There are 7 hidden switches. A switch that is on adds its own fixed numbers to the row, and there is some noise. The rows also spread widely along 9 directions, which tell nothing about the answers.
In the rows, 128 means zero.
Some rows, each with its switches (1 for on, 0 for off) after it:
[166  83 161  95 123 110 130 148 183 104 114 141 108 144  85 102 122  80]  0 1 1 1 0 0 1
[125 103 117 119 151 140 155 143 166 116 122 146 101 134  91 122 127 159]  0 0 1 0 1 0 0
[110 135 135 149 141 132 191 122 124 144 112 142 114 153  92 133 137 132]  1 1 1 0 0 0 1
[130  53 133  25 137 125 168 111 216 122  91 111 139 129 134 130 100 140]  1 1 1 0 0 1 0
[147 150  93 170 150 131 107 152 141  74 144 136  90  89 110 142  96 132]  0 1 0 0 0 0 0
[156  95 120 162 170 154 142 108 191 126  96  93 160 194  91 136 139  78]  1 0 0 0 1 0 1
[ 99 106 125 156 136 152  89 102 166  75 128 105 111  81 153 158  99 139]  1 1 0 0 0 0 0
[ 77  48 192 129 133 134 108 125 182  76  93 169 117 104 104 127 109  85]  1 1 1 0 1 1 1
[156 116  87 124 140 158 134 107 204 111 129  90 115 153 115 159 113 158]  0 0 1 0 0 1 0
[ 97  78 169 125 114 136 134 138 157 102 131 181  89 119  87 113 146 135]  0 0 1 0 1 0 0
[166 118 127 130 113 139 124 148 199  76 135 148 127 138  78 131 121  28]  0 0 0 1 0 0 1
[101  97 138  88 144 115 184 145 135 143 105 160 113 133  98 138 105 127]  0 1 1 0 1 1 0
[154 126 111 100 128 129 133 142 115 137 117 105 109 113 137 120 108 133]  0 0 0 0 1 0 0
[126 121  74 113 195 137 128 128 135 121  92 102 157 105 147 150  66 106]  1 0 0 0 0 0 0
[ 73  86 161  95 109 131 193 107 164 134 119 166 116 144  94 158 127 108]  1 1 1 0 0 1 1
[ 93  69 155 157 131 130  73 114 128  99 141 148  72  99 121 151 106 142]  0 0 0 0 0 1 0
[101  73 154 148 139 158 133  81 175 138 106  89 123 168 131 160 128 151]  1 1 1 0 1 1 0
[114 124 129 136 134 147 172 127 161 126 104 133 144 155  97 138 132  90]  0 0 1 0 1 0 1
[ 95  82 117  60 170 110 165 136 138 123  73 122 127  78 146 137  79 148]  1 1 0 0 1 0 1
[126 111 122 102 116 147 114 121 201  92 105  88 130 112 145 158  93 100]  0 1 1 1 1 0 1
[158 122 134 159 151 140 182 136 167 118  93 115 137 158  90  86 155 146]  0 1 1 0 0 0 0

New rows, each followed by its switches (1 for on, 0 for off):
[108 113 161 136 124 136 172 155 158  95 100 167 126 114  94  95 143 106]  0 1 1 0 1 0 0
[135  96 119  75 114 137 178 108 185 137 114 115 112 153 112 149 124 151]  0 0 1 0 0 1 1
[150 128 124 110 133 124 136 146 145 110 123 146 115 126 101 123 109  92]  0 0 1 0 0 0 1
[108  96 145 153 115 156 129  90 146 141 102  86  97 149 136 152 135 181]  0 0 1 0 1 1 1
[ 83 114 152 127 111 153 180 147 197  63  97 168 135  85 104 108 142 123]  0 1 1 0 1 0 0
[138  82 121 101 161 131 120 134 164 100 105 127 109  99 121 108 111 152]  1 0 0 0 0 0 0
[169  93 159 101 138 123 117 156 166  99  60  96 145 112 136  83 103  75]  0 1 1 1 1 0 1
[ 98  94 158 132 121 146 121 106 155 115 121 120 113 127 134 141 124 127]  1 1 1 0 1 0 0
[105  78 128  94 151 112 139 137 136 127 107 145 107 112 112 140 102 126]  0 0 0 0 1 0 1
[145 103 141 123  98 142 184 113 173 143 123 108 105 173  99 134 161 148]  0 1 0 0 1 1 0
[144 119 133 155 134 164  99 133 149  95 107 108 109 109 134 105 126 141]  1 0 1 0 1 0 0
[ 90  93 169 155 145 129 110 140 108 107  92 157 107  98 116 112 115 121]  0 0 1 0 1 0 1
[124 123 153 129  93 127 127 136 130 102 115 133 106 105 129 142 107  79]  0 1 0 0 1 1 1
[ 85  90 155  97 126 130 167 120 169 105 101 150 119 104 118 129 120 136]  1 1 1 0 0 0 1
[138  72 141 124 134 133 128 124 162 111 102 118 103 118 119 109 131 162]  0 0 0 0 0 1 0
[123  78 145 111 115 123 153 109 176 132 159 143  60 155  86 138 149 199]  0 1 1 0 0 0 0
[132  90 183 152 119 161 111 124 149 103  72 113 151 125 137  86 136  82]  1 0 1 0 1 1 0
[151  77 162 121 154 119  96 139 118 136 100 125 122 144 119  94 116  99]  0 0 1 0 1 0 0
[115 108 184 155  81 148 119 137 124 118 120 143  91 122 112  98 157 116]  0 0 1 1 1 0 0
[110 121 127 103  65 160 126 129 181  87 156 148  78  91 115 152 128 112]  1 0 0 1 1 0 0
[ 92 122 155 168  99 140 122 123 166  62 131 153 100  83 115 139 132 114]  0 1 0 0 0 0 1
[ 95 132 118 135 142 155 138 147 138 102  68 118 174  95 149 142  79  53]  0 0 1 1 1 1 0
[134  97 119  47 107 133 174 155 236  76 141 176  93 105  79 128 118 119]  1 1 1 1 0 0 0
[146 114 113  78 119 143 146 115 142 153 101  72 120 126 164 124 116 173]  0 0 1 0 1 0 0
[143 126 112 125 101 152 147 109 168 138 157 119  99 171 100 166 130 127]  0 0 1 0 0 1 0
[138 154 154  89  47 156 172 140 168  82 112 141 124  76 141 104 129  86]  1 1 1 0 0 1 0
[191 115 142  76 109 112 205 158 148 150 111 125 114 160  89  75 161 124]  0 1 0 0 1 0 0
[ 91  79 141 119 173 133 163 125 159 128  53 109 149 125 128 124 107 130]  1 1 1 1 1 0 1
[186 114 119 136 133 156 152 109 154 150  83  62 134 180 122 120 138 122]  1 0 0 0 1 1 1
[115  59 178 119 140 111 106 144 149 107 140 196  88 133  71 105 130 100]  0 0 1 0 0 0 0
[130 117 113  97 126 132 121 134 156 106 134 135  67 109 115 168  82 141]  1 1 1 0 1 1 1
[ 71  72 162 130 145 121 140 130 118 129 108 168  88 118  99 130 125 159]  0 0 1 0 1 0 1
[125  55 138  91 162 112  96 126 206  81 123 141  96 111 108 142  89 135]  0 1 1 0 0 0 1
[ 87 105 126 135 133 151 112 119 174  85 128 150 131 108 122 169  89  85]  0 0 1 0 0 1 0
[164 148  81 138 122 141 148 121 139 131 125  91  92 137 118 156 113 160]  0 0 0 0 0 1 1
[144 130 134  59 112 111 191 160 113 151 104 133 109 114 127 102 120 137]  0 1 1 0 1 0 0
[170 100  96 102 178 143 142 122 241  84  94  92 152 147 110 134  99 110]  1 1 1 0 0 0 1
[119  84 156 133 123 134 127 135 163  95 118 150 104 119  97 118 138 108]  0 0 0 0 1 0 1
[ 99 146 143 160  80 151 179 112 135 126 129 148 133 148 102 161 142  59]  0 0 0 0 0 1 1
[147 136 119 101  72 142 196 103 147 171 159 113  35 175  91 162 153 212]  1 1 1 0 1 1 1
[105  32 150  76 182 111 147 140 188 112  58 147 154 127 100 114  88  92]  0 0 1 1 0 1 1
[130  89 130  82 146 107 180 138 130 154 130 164  65 143  82 129 117 181]  1 1 1 0 0 1 0
[108 103 128  73  92 149 142 118 186 107 134 132 106 107 130 146 120 140]  0 0 1 0 1 0 0
[135 111 106 101 132 142 124 119 178  91 101  86 110  86 159 139  87 176]  0 1 1 0 0 1 0
[158  97 114  92 118 133 115 140 223  79 142 131  88 123 100 150  96 118]  0 1 1 1 0 1 0
[139  95 135  61  58 141 140  92 196 122 132  79  90 127 151 168 123 150]  0 1 0 0 1 1 1
[127 155 104 132 123 150 141 121 154  96 111 107 113 104 139 161  89 121]  1 1 1 0 0 1 1
[113 121 125 111 140 125 150 151 143 105  90 136 130  95 128 130  84 101]  0 1 1 1 0 1 0
[143 111 140  52  71 137 160 130 194 101 111 116  93 101 134 131 114 141]  0 1 1 0 1 1 1
[133 124 133 138  85 163 164 115 200 102 136 126  92 141  97 142 146 144]  1 1 1 1 0 1 0
[135  70 123 101 151 124 168 119 151 154 132 145  76 161  77 129 135 182]  1 0 0 0 0 1 0
[168  79 192 118  95 137 111 120 179 101  84  86 122 128 140  73 151 125]  0 1 1 0 1 0 1
[ 62 117 127 181 178 153 157 107 121 120  51  85 141  96 160 135 108 194]  1 1 1 0 1 0 1
[120 107 139 108  98 147 117 125 165  94 138 128  68  89 131 130 124 177]  1 1 1 0 1 0 0
[102 113  95  99 163 143 100 122 126 122 111 110 116  92 158 168  62 136]  1 0 1 0 1 0 0
[112 114 150  97 115 146 151 138 168  93 101 137 137  97 130 115 116  94]  1 1 1 0 1 0 0
[ 80  99 124  44 140 115 146 136  81 163 111 152 106  96 149 166  60 111]  1 0 1 0 1 1 0
[157 109 148 154 117 152 156 137 166 103 100 128 106 139  86  84 171 134]  1 0 0 0 1 0 1
[168 115 110 120 179 128 175 156 122 153  76 108 126 148 103  80 132 171]  0 0 1 0 1 0 0
[137 155 129 177  98 168 164 127 195  91 141 134 120 152  83 132 156  91]  1 1 1 1 0 0 0
[ 49  22 194 104 177 106 140 121 125 152  76 160 135 133 114 124 106 105]  1 1 1 1 1 0 0
[ 74  99 139 130 133 162  96 129 190  54 109 151 146  73 138 148  92  77]  0 0 1 0 1 0 0
[153 107 130 136 125 128 133 138 128 124 131 139  79 133  95 121 130 143]  0 0 0 0 0 1 0
[120  78 147 153 178 132  76 132 140 105 100 129 121 130 114 133  94  98]  0 0 1 0 1 0 1
[136 134  95 131 124 162 137 110 186 106 134  99 123 133 127 152 121 143]  0 0 1 0 0 0 0
[139 169 114 152  80 171 153 111 149 122 159 120  89 134 114 141 151 146]  1 0 1 0 0 0 0
[135  95 126  99  94 133 110 103 156 116 139 106  69 112 136 156 112 169]  0 0 0 0 0 1 1
[119  82 133  94  98 149 165 103 233 111  99  90 112 146 122 157 126 154]  0 1 1 1 1 1 1
[ 98 117 147 155 108 150 185 122 160 109 119 155 131 129  94 117 165 122]  0 0 0 0 0 0 0
[ 60  69 144 135 144 128 167  99 154 131 117 150 116 137 100 157 136 153]  0 0 0 0 0 0 1
[ 90  96 145  90 180  83 149 157  92 134  95 178 132 100 110 132  67  78]  0 1 1 0 0 0 1
